There are 5 ways to turn a row about zero (a turn may also mirror it). The second row of each pair is the first, turned, with some noise.
Known pairs, each followed by its turn:
22; -27; 13; -23; -23; -19
-9; 27; -40; 16; -20; 2 | (0)

6; 32; -9; -29; 33; 34
53; -14; -3; 6; -20; 26 | (3)

18; -5; -28; -13; 4; 34
-31; 1; -3; -30; 14; 12 | (0)

-8; 8; -32; -17; 7; -25
-36; -4; -23; 15; 4; 5 | (4)

-26; 13; -12; 21; -13; -20
-8; 5; -33; 1; -11; -28 | (4)

-17; 19; 3; -32; 4; -16
4; -3; -16; -12; -37; 6 | (1)

-18; 19; -13; 12; 11; 7
9; -5; -3; 7; -2; 30 | (2)

-25; 32; 28; -34; 21; 6
-21; -12; -1; -34; -45; 14 | (1)

33; 13; 18; -16; 10; 23
32; -8; -36; 0; -6; 2 | (3)

-33; -13; -17; 33; -2; -1
-10; -32; -22; 16; -23; 21 | (2)

-31; -23; 0; 30; 22; 25
1; 16; 27; 50; -4; -9 | (3)

-15; 1; -33; -9; 30; -15
-35; -24; -21; 4; -12; 20 | (4)

-8; -5; 32; 3; 17; 0
-14; -8; 3; 12; 31; -2 | (2)

30; -9; -25; -10; -24; -22
-7; 36; -10; 26; 13; 19 | (4)

-17; -17; -12; -2; 22; -7
7; 28; 12; -10; -10; -8 | (1)

6; 31; 15; -34; -2; -9
29; -14; -22; -21; -23; 11 | (0)

-13; 28; 2; -2; 15; 29
31; 10; 7; 8; -27; 5 | (3)

-26; 33; 27; -8; 33; -27
44; 12; 29; -27; 5; -30 | (3)

9; 13; 14; -29; -3; -25
5; -11; -14; 14; -36; 17 | (1)

0; -8; 12; 29; -4; 30
-14; -13; 25; -8; 30; -5 | (1)

-16; -1; 3; 27; 18; 19
7; 4; 16; 28; -15; -14 | (3)

23; 29; 18; -27; 2; -17
14; 43; 1; -2; 22; -15 | (2)

22; -5; 11; 29; -25; -32
-4; 5; -47; -1; 4; -26 | (2)

-9; 25; -27; 11; -3; 14
8; -3; 23; -17; 18; 16 | (0)

-6; -26; -15; 26; -30; 27
-4; 42; 17; -8; -34; -14 | (4)

16; 5; -2; -17; -20; 5
-1; 6; -18; -7; -3; 22 | (0)

-10; 13; -29; -13; 23; 16
-2; -5; 12; -40; 14; -8 | (0)

4; -17; 19; -33; 17; 12
-13; -15; -36; -9; -7; -21 | (0)

-18; -24; 29; -3; -10; -6
-14; -18; 4; 27; 11; -24 | (2)

20; 21; 15; -24; -3; 2
-20; -20; -14; 12; -20; 13 | (1)

4; 24; -29; -25; 11; -25
-30; -14; -19; 29; 24; 9 | (4)

-9; 14; 7; -10; -10; -3
15; 11; 3; 17; 0; -3 | (2)

17; -12; -8; -24; 0; 30
-32; 6; -7; 17; -3; -20 | (1)

0; 19; -4; -4; -10; 28
9; 7; -10; 3; -28; 17 | (3)

-12; 20; 12; 28; 9; -34
20; -16; -40; 1; -3; -18 | (4)

New pairs, each followed by its turn:
-13; -12; 19; -15; 22; -14
5; 9; 23; -1; -29; 1 | (1)

-27; 3; -21; -2; -30; -1
-28; 23; -10; -6; 0; -24 | (4)

-6; 10; 16; -14; 25; 11
-2; 5; 21; 3; 24; 12 | (2)

-17; -31; -13; -17; 4; -6
-26; 9; -5; -23; -3; 22 | (4)

-25; -6; 8; -14; 2; -19
24; 6; -13; 5; 3; -25 | (0)

1; -22; 29; 27; 31; 11
34; -18; 7; -24; -28; 14 | (4)

25; 3; 7; 0; -5; 30
-33; -10; 2; 13; 16; 1 | (1)

-3; 28; -27; 26; -20; 11
37; -6; -24; -7; -20; 18 | (2)

-31; 22; 7; 9; 22; 29
32; 20; 24; 18; -29; -4 | (3)

15; 30; -11; -27; -33; -9
-12; 19; 0; 30; 39; -18 | (4)

-2; -32; -7; -11; -6; 24
-23; 6; -22; 0; 24; -7 | (0)

20; 20; -22; 16; 21; 8
-17; -6; 36; -19; -10; 11 | (0)

-14; 17; -12; 3; 25; 18
26; -5; 23; 15; -18; 7 | (3)

-19; -19; -6; -8; -31; 17
2; -11; 1; -4; 2; -42 | (1)

-4; -32; 23; 30; 19; 9
-3; 11; 4; 41; 15; -31 | (3)

33; 0; 19; -24; 10; -17
-14; 34; 6; -12; 21; -22 | (2)

3; -6; -16; 3; 8; 13
-17; 0; 9; -10; 10; -2 | (0)

0; 18; 5; 5; 8; 27
-28; -4; 2; -14; 10; 9 | (1)

30; 4; -21; -26; 20; 22
-17; -14; 31; 30; 4; 23 | (4)

0; 33; -1; -32; 9; 0
-20; -4; -26; -9; -29; 17 | (1)

26; -21; -34; 7; 3; -15
-20; -40; 0; 6; 17; 7 | (3)

-23; -22; -33; 12; -7; 11
-9; 23; 16; 0; 40; -10 | (0)

-9; -9; 24; -27; 0; -10
15; -2; -32; 1; -10; -17 | (0)

18; 32; 10; 12; 25; -22
3; 3; -3; -4; -1; 53 | (1)

0; 19; -8; -14; 15; 4
-12; 8; -14; -9; -9; 12 | (1)

28; -21; -18; 12; 3; 24
-46; 7; 6; -3; 5; 10 | (0)

28; -10; 22; 10; 30; 6
-19; 10; 32; 23; 3; 26 | (1)

17; -23; -3; 4; 25; -26
-42; 13; -8; -13; 2; 1 | (2)

-15; 30; 19; -16; 16; -18
37; -22; -1; -10; -18; -9 | (0)

19; -5; -34; 1; 26; -19
-29; 24; -7; -23; -18; 21 | (2)

-11; 12; 9; -2; -11; -9
-3; 15; 4; -17; -6; -6 | (3)

32; -5; -14; -20; -5; 17
-6; 11; 31; 24; 9; 19 | (4)

3; 34; 33; -12; -26; 25
16; -2; 28; 2; 31; -37 | (4)

20; 10; 2; -3; 28; 2
-5; 16; 5; -20; 18; 14 | (2)

-17; 34; 9; 4; 21; 4
23; -30; 17; -13; -1; -4 | (0)

26; -22; -6; 27; 14; 4
20; 7; 4; 13; -33; 24 | (4)

29; -18; -5; 18; 20; 34
6; -19; -22; 45; -3; 0 | (3)

-29; 32; -34; 3; 14; 29
29; -6; 13; 2; -15; 52 | (2)

0; 30; -21; 20; -14; -4
10; -5; -26; -15; 24; 14 | (1)

29; 32; 24; 21; 11; 13
23; -12; -29; 2; -27; -34 | (3)

-34; 5; 6; -15; -20; 21
-22; 4; 13; -27; 12; -28 | (4)

12; 34; -26; 1; -26; 17
-16; 14; 12; 39; 6; -30 | (4)

33; -5; -32; -7; -18; 10
-17; -29; -22; 2; -5; 29 | (3)

-34; 13; -13; 12; -26; 33
-22; 13; 16; -9; -16; -46 | (4)

22; 29; -31; -19; -27; 12
-5; -22; -18; -22; -32; 33 | (3)

-9; 2; 10; 15; -9; -18
11; 8; -20; -6; 1; -8 | (4)

31; -7; -13; 2; 22; 34
-47; -14; 5; -23; -1; 5 | (0)

18; -2; 9; 28; -15; 16
26; 19; 14; 10; -16; -9 | (4)

-17; -12; -33; 23; -18; 1
-2; 29; 26; 6; 32; 5 | (0)

32; 19; -32; 21; -9; 32
32; -9; -11; -48; -14; 16 | (2)

-5; 0; -14; -21; -3; -1
-4; 6; -16; 1; -13; -11 | (1)

11; 29; -21; -4; 6; -14
15; 8; 17; -26; -17; 14 | (0)

-17; 25; -22; -29; -27; -1
33; 17; -12; -28; 19; 24 | (0)

-21; 11; 19; -33; -5; -29
12; 25; 9; -43; 18; 2 | (3)

-3; 24; -4; -3; 1; -24
17; -2; -20; -9; -13; 18 | (1)

33; 15; -9; 12; 23; 20
13; -17; 20; 34; -17; 7 | (4)

11; 20; -27; 19; 29; -26
3; 9; 45; -20; -29; -4 | (0)

30; -21; -33; -29; -5; 7
-9; 14; 21; -32; -30; -15 | (2)

-20; -31; -9; 16; -4; -15
-8; 18; -21; -24; -23; 8 | (4)

